There are 9 hidden switches. A switch that is on adds its own fixed numbers to the row, and there is some noise. The rows also spread widely along 10 directions, which tell nothing about the answers.
Known rows, each followed by its switches (1 for on, 0 for off):
[-2.03 -2.63  1.31  0.30  2.81 -0.27  3.23 -2.94  1.72  3.14 -0.93 -1.14
  1.85  1.40 -2.09 -0.55 -0.27  2.29  5.11 -2.55  2.72  0.26 -0.18  1.20
 -1.08  1.59]
1 0 0 0 0 0 0 0 0
[ 1.33  1.83 -0.02 -3.02 -1.40  0.95 -2.84  3.54 -0.51  1.63  3.62  2.48
  1.93 -2.86  2.73 -0.16 -0.25  1.10 -1.45  0.89 -3.92  3.22  0.97  1.42
 -2.74 -2.30]
0 0 0 0 0 1 0 0 0
[-1.10  0.12  1.94 -0.28  1.92  2.35  0.77 -1.13  0.26 -0.68  1.06  0.39
  2.15  1.06  1.23  4.44 -0.12 -2.91  1.77  1.33  1.05  1.35  2.15 -0.75
 -1.00  1.14]
0 1 1 0 0 0 0 1 0
[ 0.51 -0.44  2.23 -0.94  0.09 -2.45 -1.06  0.19  3.82 -0.74 -1.34 -0.76
 -0.29  2.15  0.22 -4.21 -2.13 -1.44 -3.64 -2.97 -1.56 -4.51 -0.44  0.99
  3.44  1.06]
0 0 0 0 1 0 0 0 0
[ 0.79  3.20 -0.93 -1.57 -5.27 -0.01  0.09 -2.10 -1.46  1.81  0.35  1.58
  0.08 -1.91 -0.35 -3.50  0.51  2.04 -0.81 -3.08 -3.05  2.35 -1.32  1.21
 -2.62  0.07]
0 1 0 1 1 0 0 1 0
[ 0.62 -1.22 -2.79 -3.01 -2.19 -0.14 -2.44  1.42  0.38  4.35  1.34  2.99
  2.60 -2.31  0.56  1.82 -0.58  0.97  2.30  1.16 -0.92  3.15 -0.92  0.58
 -2.85 -2.59]
0 0 1 0 0 0 1 0 0
[ 1.08  5.19 -0.88  1.10 -1.43 -0.87 -0.02  1.54 -2.02 -5.18  1.84  2.28
 -2.87 -2.48  2.85 -0.50  5.21  0.45 -5.06  1.86 -1.88  1.94 -1.54 -0.04
 -0.49  1.33]
0 0 0 1 0 0 0 0 1
[-0.08 -0.73 -0.70 -0.29 -1.68  1.29 -0.77 -0.64 -0.84  2.01  3.91 -0.37
  2.53 -3.83 -0.08 -3.05  4.47  2.91 -2.41  1.58  0.82  4.53  0.62  0.09
 -2.99  0.13]
0 1 1 0 0 1 1 1 1
[-0.45  2.73  1.51 -1.14  0.68 -0.62  2.32  0.66 -0.56 -0.43  1.80  1.05
 -0.83 -2.75  2.18 -0.86  2.83  1.83 -0.73 -0.87 -1.49  3.13  2.30  1.06
 -2.02  1.59]
1 1 1 0 1 0 0 0 0
[-0.83 -0.66  0.75 -0.78 -3.66  1.04 -1.66 -0.78 -1.96 -4.42 -0.54  2.85
  3.07  1.22  1.18  1.45  2.11 -0.59 -3.64  2.34 -1.25  0.95  3.71 -2.11
  1.09  2.79]
1 0 0 1 0 1 0 0 0
[-1.88  1.84 -0.91 -0.93  1.39  1.84  1.81 -0.29 -2.65 -1.41  1.88  5.56
 -0.69 -2.30  1.81  2.18  3.83 -1.28  1.21  2.14 -2.99  4.39  1.43 -0.40
 -3.04 -2.57]
0 1 0 1 0 1 0 1 0
[ 0.14  0.95 -1.18 -0.37  0.61  0.09 -1.16  3.52  1.41  0.38  2.71  0.48
  0.00 -2.33 -1.11 -6.60  5.38  4.40 -1.97  0.12 -0.06  2.12 -1.99  2.72
 -0.15 -0.32]
0 1 0 0 1 0 1 1 0
[-0.19 -0.70 -1.86  1.48 -2.75 -4.53  3.91 -5.07 -1.61 -0.88 -1.92 -0.95
  0.29 -1.25 -2.26 -3.73  3.87  0.71 -1.04 -1.93  4.50 -1.80 -4.09 -0.48
 -0.02  3.34]
0 1 0 0 1 0 0 0 0
[ 0.10  1.11 -2.04 -1.32 -1.93  2.86 -1.36  2.20  0.31  1.94  0.25  2.33
  3.09  0.61 -1.85  0.99  0.87  2.79  3.77  0.14 -0.47  3.42 -0.90  1.07
 -1.83 -0.55]
0 0 0 0 1 0 0 0 0
[ 0.22  2.59  0.48 -1.72 -2.36  0.31  0.83 -2.48  0.12  1.88  1.17  1.78
 -1.33 -2.63  0.15 -4.22  1.02  1.75 -2.13 -2.98 -5.87  3.27 -0.09  1.67
 -2.13 -0.80]
1 1 1 1 0 1 0 1 0
[-0.86  2.79  2.17  0.25 -0.74 -1.71  3.17 -4.62 -0.18 -1.65 -0.45 -1.30
 -2.08 -1.66  1.17 -2.97  1.33 -0.68 -2.33 -2.90 -1.24 -0.20 -0.25 -0.99
 -1.18  2.33]
0 1 0 0 0 0 1 0 0
[-1.64  2.84  0.96 -0.99 -2.18  1.83 -0.78 -0.59  0.39 -4.47 -1.34  2.89
 -0.72  0.08  1.24 -3.18  2.70 -0.31 -4.60  0.14 -6.18  2.03  3.06 -2.58
  1.59  0.41]
0 0 0 0 0 1 1 0 0
[ 0.75  2.00  1.10 -1.51 -0.33  0.94 -1.16  0.47  0.51  0.94  3.44  1.06
 -1.34 -2.97  3.38 -2.86  0.88  0.47 -4.16 -0.44 -4.37  2.22  1.21  0.62
 -1.38 -2.21]
0 1 1 1 0 0 0 1 1
[-1.51  0.79  0.77  0.54  0.61 -0.03  0.57  2.22  1.96 -2.06 -1.17  1.28
  1.06  3.16 -1.25  0.35  2.02  0.70  1.10  0.19  0.82 -0.09  0.87  1.53
  1.99  2.31]
0 0 0 0 1 0 0 0 1
[ 1.18  2.53 -0.28 -1.02  1.48 -0.21 -1.37  1.01 -0.15 -1.01  1.86  1.65
 -0.53  0.10  2.45  4.65 -1.29 -4.43 -1.04  1.44 -1.42 -0.52 -1.78  0.80
 -1.61 -0.43]
0 0 0 0 0 0 0 1 0
[ 1.40 -4.24  1.45 -1.73 -1.53 -0.40 -4.36 -2.81  1.75  2.23  0.60 -2.31
  3.22  1.05  0.83 -0.81 -4.13 -3.11 -5.15 -0.48  0.21 -3.38  1.32 -1.90
 -0.38  1.12]
1 0 0 0 1 0 1 1 0
[ 1.44  2.28 -0.72 -1.71 -0.31 -0.03 -1.46  2.44 -1.63  0.55  3.62  1.77
  0.41 -2.78  3.01  1.05  0.59  0.40 -1.65  1.41 -1.71  2.27 -0.16  1.05
 -3.03 -1.24]
0 0 0 0 0 0 0 1 0
[ 1.43 -1.54 -0.54 -1.04  0.75 -0.78 -0.53 -2.13  0.10  4.40  2.48 -0.74
  1.72 -1.18  0.53  3.62 -2.41 -1.72  1.28  0.36  1.96  0.53 -1.85  1.08
 -3.57 -0.11]
1 0 1 0 0 0 0 1 0

New rows, each followed by its switches (1 for on, 0 for off):
[ 0.99 -0.35  0.81 -1.53 -2.89 -1.38 -0.54 -2.27  0.75  2.45 -0.31 -0.14
  0.75 -0.30  0.05 -3.29 -1.80  1.76 -1.31 -3.57 -1.47 -0.77 -0.33  0.71
 -1.04  1.20]
1 0 0 1 1 0 0 0 0
[-1.94 -1.81 -1.16  0.13  0.73 -3.22  2.47 -2.62  0.81  0.31 -0.19  1.73
 -1.35 -2.43 -0.89 -5.72  5.04  1.19 -3.11 -0.95 -1.39  0.95  0.03 -0.11
 -0.55 -0.46]
1 1 0 0 1 1 1 0 1
[-2.23  0.77 -1.32 -0.98  5.31 -1.01  2.08  0.45  2.61  0.79 -0.77  3.80
 -1.67  1.09 -1.15  3.54  1.32 -2.06  4.55 -0.01 -1.08  1.02 -2.91  2.74
 -0.76 -1.38]
1 1 0 0 0 0 1 0 0
[-2.07  0.50  0.74  0.37 -2.17  2.64 -0.89  0.83  0.49 -2.33 -0.52  1.84
  3.35  3.09 -1.93  0.70  2.64 -0.09 -0.14  1.67 -0.45  2.31  3.33 -0.44
  0.61  2.97]
0 0 0 0 1 1 1 1 1
[-0.02  1.22 -0.21 -2.79 -1.21 -2.32 -0.33 -1.32  1.58  0.18 -0.59  2.77
 -1.84 -1.74  2.27 -1.16 -0.76 -3.79 -3.50 -1.34 -4.56 -0.52  0.23 -0.88
 -0.15 -1.77]
0 1 1 0 1 0 1 0 0
[ 0.77 -0.01  1.98 -1.86  0.03 -1.76 -1.10 -0.50  1.73  1.41  1.67  0.10
 -0.27 -0.89  1.84 -4.04 -2.70 -1.51 -4.07 -2.09 -4.11 -1.93  0.47  1.08
  0.11 -1.47]
0 0 0 0 0 1 0 1 0
[ 0.72  2.62  0.03  0.45 -0.53 -0.79  1.34 -2.18  3.36  0.81 -2.48 -0.74
 -1.78  2.22 -2.93 -1.47 -1.18 -1.34  0.84 -3.60 -0.82 -1.32 -4.40  1.24
  1.09  1.53]
0 0 1 0 1 0 0 0 0
[-1.97 -0.20  2.10  0.79  4.27 -1.67  4.64 -2.00  1.45  1.35  1.80  0.52
 -1.91 -2.04 -0.96 -2.95  3.44 -0.03  2.18 -1.42  1.72  1.33 -1.35  2.52
 -1.48  0.68]
0 1 1 1 0 1 1 1 0
[ 2.22 -0.98 -1.66 -0.48 -2.97 -3.35 -1.08 -2.94 -0.03  1.34 -0.27  1.03
 -0.13 -1.09 -0.64 -2.17 -0.71 -2.85 -3.49 -1.31  0.25 -2.22 -4.64 -0.21
 -0.81 -0.29]
0 0 0 1 1 1 0 0 0
[-0.68 -1.83  0.60 -0.41 -1.09 -0.42 -1.25  1.83 -0.20  0.74  1.60 -0.08
  4.92  1.75 -0.39  3.70  0.52  0.14  2.45  2.24  4.54  0.69  1.38  1.95
 -1.23  3.41]
0 0 0 0 0 0 1 1 1
[ 0.50 -0.25 -0.39 -2.82 -1.60 -1.22 -1.88  1.52 -1.41  1.70  2.78  3.28
  2.25 -1.86  2.57  1.43 -1.11 -1.16 -1.10  1.24 -2.22  1.24  1.42  1.07
 -2.66 -1.78]
0 0 0 0 0 1 0 1 0
[ 0.00  2.19 -0.92 -1.00 -0.96  2.57 -1.06 -0.57 -0.83  1.65  1.38  3.76
  0.39 -1.06 -0.35  2.42  0.16 -2.38  1.29  0.68 -2.60  3.73 -0.54 -0.44
 -4.07 -1.35]
0 0 0 1 1 1 1 1 0
[ 0.31  0.12 -1.07  0.68  2.99 -0.57 -1.05  1.25  0.91 -1.40  1.27  2.28
 -0.50 -0.30 -0.84  1.85  3.14 -1.86 -0.63  2.60  1.13  0.63 -3.99  1.50
 -0.75  0.89]
1 0 0 1 0 1 1 0 0
[ 0.07 -3.21 -2.40 -1.76 -1.82  0.88 -2.13 -2.16  0.04  1.92 -0.05  2.09
  1.65 -0.79  0.57 -1.07 -0.44 -0.96 -2.18  0.77 -2.03  0.76  0.48 -2.70
  0.16 -3.26]
0 0 1 0 0 0 0 1 0
[-0.44  0.22 -0.38  0.46 -0.25  0.53  0.17 -1.94 -0.74 -2.42 -0.74  2.82
  0.41  0.83  0.30  2.49  1.12 -3.60 -0.93  1.50 -0.23  0.16 -1.01 -1.77
 -0.11  0.25]
0 0 0 1 0 1 0 0 0
[ 0.96  3.43  1.94 -0.09 -5.10 -0.66 -1.92  1.46 -1.89 -4.70  1.19  0.64
  2.21  2.06  2.10  3.70  0.44 -1.75 -3.57  1.96  0.50 -0.32  1.61  1.18
  0.61  5.25]
0 0 0 1 0 0 0 1 1
[-1.06 -0.08 -0.94 -1.37 -1.47 -1.06  1.71 -3.18 -1.34  2.98  1.01  1.53
  1.87 -2.06 -0.89  0.99  0.50 -1.06  2.56 -0.53  0.06  2.52 -0.95  1.03
 -4.34 -0.32]
0 1 0 0 0 1 1 1 0
[-0.89  0.07 -2.13 -0.22 -1.57 -3.62  0.64 -3.29 -2.03 -4.74 -1.89  3.33
 -1.29 -0.71  2.16  3.09  2.02 -5.37 -3.84  2.46  0.00 -1.79 -1.07 -3.63
  0.30  0.91]
0 0 0 0 0 0 1 0 0
[ 0.84  1.10 -0.93  0.39 -1.61 -2.09  0.96 -2.19 -3.10  1.72  3.49 -0.07
  1.40 -3.24  0.90  3.48  1.69 -1.95 -0.21  1.97  3.04  2.41 -1.82  0.33
 -5.89  2.12]
0 0 0 0 0 1 1 1 1
[-0.26  0.49  2.59 -1.05 -1.75  2.14 -3.28  0.88  3.14 -0.88 -0.58 -0.02
  2.87  4.78 -0.56  0.44 -2.87 -2.68 -2.30 -0.50 -3.59 -1.57  1.75  1.13
  2.55  1.65]
0 0 0 0 0 1 0 1 1
[ 0.66  4.86  0.26 -0.59  4.72  2.64 -0.60  0.77  2.32  0.87  2.85  0.35
 -3.40 -1.46  1.05  0.55  0.45 -2.80 -0.55 -0.05 -3.85  1.82 -3.64  1.56
 -2.86 -2.56]
0 1 0 0 0 0 1 1 0
[ 1.21  1.13 -0.28 -0.50  0.55 -1.48 -0.83  1.31  2.36  3.41  2.01 -1.04
 -0.15 -1.10 -1.37 -3.75 -0.10  2.29  0.66 -1.94  0.31  0.01 -4.45  4.02
 -1.44  0.15]
0 0 0 0 0 0 1 1 0
[-0.85 -0.32 -0.76 -1.58  0.82 -2.52  1.73 -3.50 -1.04  0.37  0.01  2.87
 -2.51 -2.44  3.16 -0.58 -0.78 -2.79 -1.93 -0.79 -3.55 -0.56  0.91 -2.07
 -1.73 -3.37]
0 0 0 0 0 0 0 1 0
[ 2.59  0.76 -1.37 -0.42 -0.90  1.32 -1.26 -6.08 -0.62  2.61  0.95 -1.64
 -1.54 -3.12  1.28 -1.46 -1.41 -2.14 -5.30 -1.52 -2.74  0.42 -2.54 -4.26
 -4.26 -1.68]
1 0 0 0 1 0 0 0 0
[ 1.47 -0.53 -0.09 -1.03 -2.73 -1.12 -1.00 -0.22 -0.88  1.38  1.96  0.95
  1.32 -1.80  1.19 -0.89  0.13  0.12 -1.89 -0.05  1.12  0.45 -0.08  0.35
 -1.69  0.99]
0 0 1 1 1 0 0 1 0
[ 0.86  1.95  3.48 -1.04 -5.02  0.98 -1.69 -1.70  3.58  0.06 -1.50 -2.68
  2.98  3.06 -2.47 -4.31 -1.98  0.57 -2.87 -4.13 -2.64 -0.93 -0.48  2.15
  3.09  3.82]
0 1 1 0 0 1 0 0 0
[-1.48  1.15  1.93 -0.04 -2.77  2.63 -0.81 -1.97  1.72 -3.11 -3.04  0.97
  2.19  3.91 -1.47 -0.86 -0.42 -1.77 -2.08 -1.20 -3.02 -0.43  2.52 -2.20
  2.52  2.53]
0 0 0 0 1 1 0 0 0
[-0.79  1.75  1.53  1.10  0.93  3.15 -0.81  3.06  1.31 -2.69  1.46  0.11
  3.33  3.89 -1.73  4.68  2.59  0.06  1.07  3.15  1.47  2.86  1.46  2.51
  0.74  4.82]
1 0 1 0 0 1 0 1 1
[-0.82 -0.80 -2.03 -2.06 -5.24 -2.05 -1.40 -0.61 -2.64 -2.23 -0.05  3.67
  2.34 -0.83  1.62  2.33  2.11 -0.38 -2.96  2.88 -0.91  2.08  2.59 -1.50
 -0.60  2.12]
1 0 1 0 0 0 1 1 0
[ 0.93 -2.46 -0.08 -0.91 -0.17 -0.06  0.08 -3.36 -0.18  4.50  1.99 -1.68
  1.70 -3.59  1.01 -3.58 -0.30  0.99 -1.40 -1.75  1.03  0.40 -0.57 -1.58
 -3.33 -1.80]
0 1 0 0 1 0 0 0 0
[ 0.32  3.34 -1.45  0.96 -2.41  0.39  0.60 -1.49 -1.82 -3.47 -0.26  2.40
 -1.50 -1.79  0.56  1.23  4.48 -1.42 -2.39  1.72  0.42  2.36 -1.63 -2.46
 -1.35  2.52]
0 0 1 1 1 0 1 0 0
[-0.60 -0.34  0.75 -1.72 -4.92 -1.62 -0.80 -0.92  1.97  2.62 -1.32 -0.04
  4.38  1.59 -3.23 -2.97 -0.90  2.04  1.66 -3.24  0.11  0.10 -1.73  3.67
  0.32  2.69]
0 1 0 0 0 1 1 0 0
[ 1.01  2.80 -0.18 -0.51 -3.17 -0.21 -0.86 -0.65 -1.55  0.37  3.48 -1.20
  0.13 -3.84  1.52 -3.48  3.89  3.40 -4.89  0.08 -1.95  3.37  0.34  0.97
 -3.43  1.88]
1 1 0 0 0 0 1 1 1
[-0.75  0.30 -0.43  1.27  2.91  1.21  1.84 -3.36 -0.97 -0.54  1.50  0.41
 -0.42 -2.45 -0.27  1.62  3.58 -3.71 -0.93  1.75  1.89  1.95 -1.88 -2.68
 -3.62  0.02]
0 1 0 0 1 1 1 0 0
[-0.65  1.67 -0.94 -1.10 -3.44 -3.10 -0.57  2.05 -1.64 -4.30 -0.16  4.47
 -0.29 -0.36  2.70  0.33  3.68  1.37 -3.84  1.62 -2.59  1.08  1.70  0.98
  1.19  1.86]
1 0 0 1 0 0 0 0 1
[ 2.19  3.62 -0.10 -0.24 -0.53 -0.36 -1.59  2.10  0.67 -0.10  2.33 -0.50
  1.87  0.33 -0.95  3.21  0.28 -2.04 -0.09  0.89  1.32  0.42 -5.36  4.19
 -1.51  2.42]
0 1 0 0 0 1 0 0 0
[ 1.04 -0.87  2.01 -0.53 -0.11  3.88 -4.35  1.44  1.92 -0.59  1.80 -1.97
  4.34  1.78  0.40  0.18 -0.31 -0.03 -2.60  1.44  0.32 -0.28  0.62 -0.31
  1.40  1.25]
0 1 0 0 0 0 0 0 0
[-1.72  1.62  4.54  0.93  2.52  0.26  2.62  0.30  1.47 -3.15 -0.30 -1.29
  0.56  2.33  0.68 -0.60  0.89  0.69  0.86 -1.28  1.10 -0.90  2.24  0.82
  1.81  3.93]
0 0 0 0 0 0 0 0 0
[-2.16  3.70 -0.82 -1.26 -1.68  3.85 -1.04  0.72  0.07 -3.27 -0.64  4.00
 -0.68 -0.04  0.20 -3.09  4.05  1.12 -2.34  0.30 -6.28  3.99  2.67 -1.68
  0.38 -0.97]
0 1 0 0 1 0 1 1 0
[-0.63  0.81 -0.20 -0.20  4.91  2.68 -0.73 -0.54  1.17 -0.97  1.97  1.01
 -2.31 -2.65  2.44 -0.82  2.76 -2.34 -2.90  1.64 -2.83  1.42 -0.65 -2.61
 -1.12 -3.53]
0 1 0 0 0 0 1 0 0
[ 0.02 -0.53  0.71 -1.18 -1.97  1.10 -2.39  0.78  1.59  0.53  1.20  0.28
  1.13 -0.69 -0.91 -7.83  3.21  4.86 -4.03 -1.57 -2.03  1.23  0.89  1.32
  0.90  1.06]
1 1 0 1 1 0 1 1 0
[-0.77  0.57  5.17  0.30 -0.11 -0.24  1.33 -1.68  1.92 -0.10  0.64 -2.18
  1.64  0.89 -0.87 -3.72  0.12  0.72 -0.34 -2.79  1.21 -0.62  0.49  2.30
  0.37  3.98]
0 1 0 1 0 1 1 0 0
[-1.73 -1.13 -2.09  0.36  2.12 -0.15  1.20 -2.74 -0.41 -2.38 -0.75  2.87
 -2.21 -0.83  0.89 -2.07  3.16 -1.53 -2.62  1.04 -2.11 -0.16 -0.18 -3.35
  0.89 -2.65]
0 0 0 0 0 0 0 1 0
[-2.00  1.22 -2.51 -2.76 -0.73 -0.95  0.03  2.32  0.05  0.67  0.26  6.78
 -0.49 -1.14 -0.12  0.46  2.55  0.23  0.84  0.98 -5.09  4.31  1.97  1.48
 -1.69 -1.73]
1 0 1 0 1 1 1 1 0
[ 0.25  2.28 -1.03  0.60  0.32 -2.25  1.76 -0.27  0.71  1.21  1.33 -0.57
 -0.91 -0.79 -1.27 -1.50  2.50  1.09  0.78 -1.20  0.83  0.50 -4.50  4.13
 -1.19  0.80]
0 1 0 0 0 0 0 1 1
[-2.05 -0.12  4.39 -2.31  0.25 -1.97 -0.42  0.41  2.81 -2.15 -0.83  1.33
  1.29  3.21  2.14  0.93 -2.86 -4.14 -1.45 -1.29 -2.50 -3.29  3.95  1.74
  2.70  1.92]
0 1 0 0 0 0 1 1 0
[-0.64 -1.14 -1.15  1.46  2.57  1.53 -0.23 -2.74  1.87 -0.89 -1.24  1.22
 -0.52  2.69 -2.01  3.94  0.72 -5.00  1.43  1.91  2.32 -0.62 -3.86 -1.26
  0.72  0.61]
0 0 1 1 0 0 1 1 0
[ 0.55  2.95 -0.31 -2.96 -0.26  2.59 -1.49  1.45  0.21  4.08  3.41  2.63
  0.99 -2.68  0.98 -0.34 -0.60  0.92  1.45 -0.70 -5.54  4.53 -0.25  2.59
 -4.23 -3.95]
0 1 0 0 0 1 0 1 0
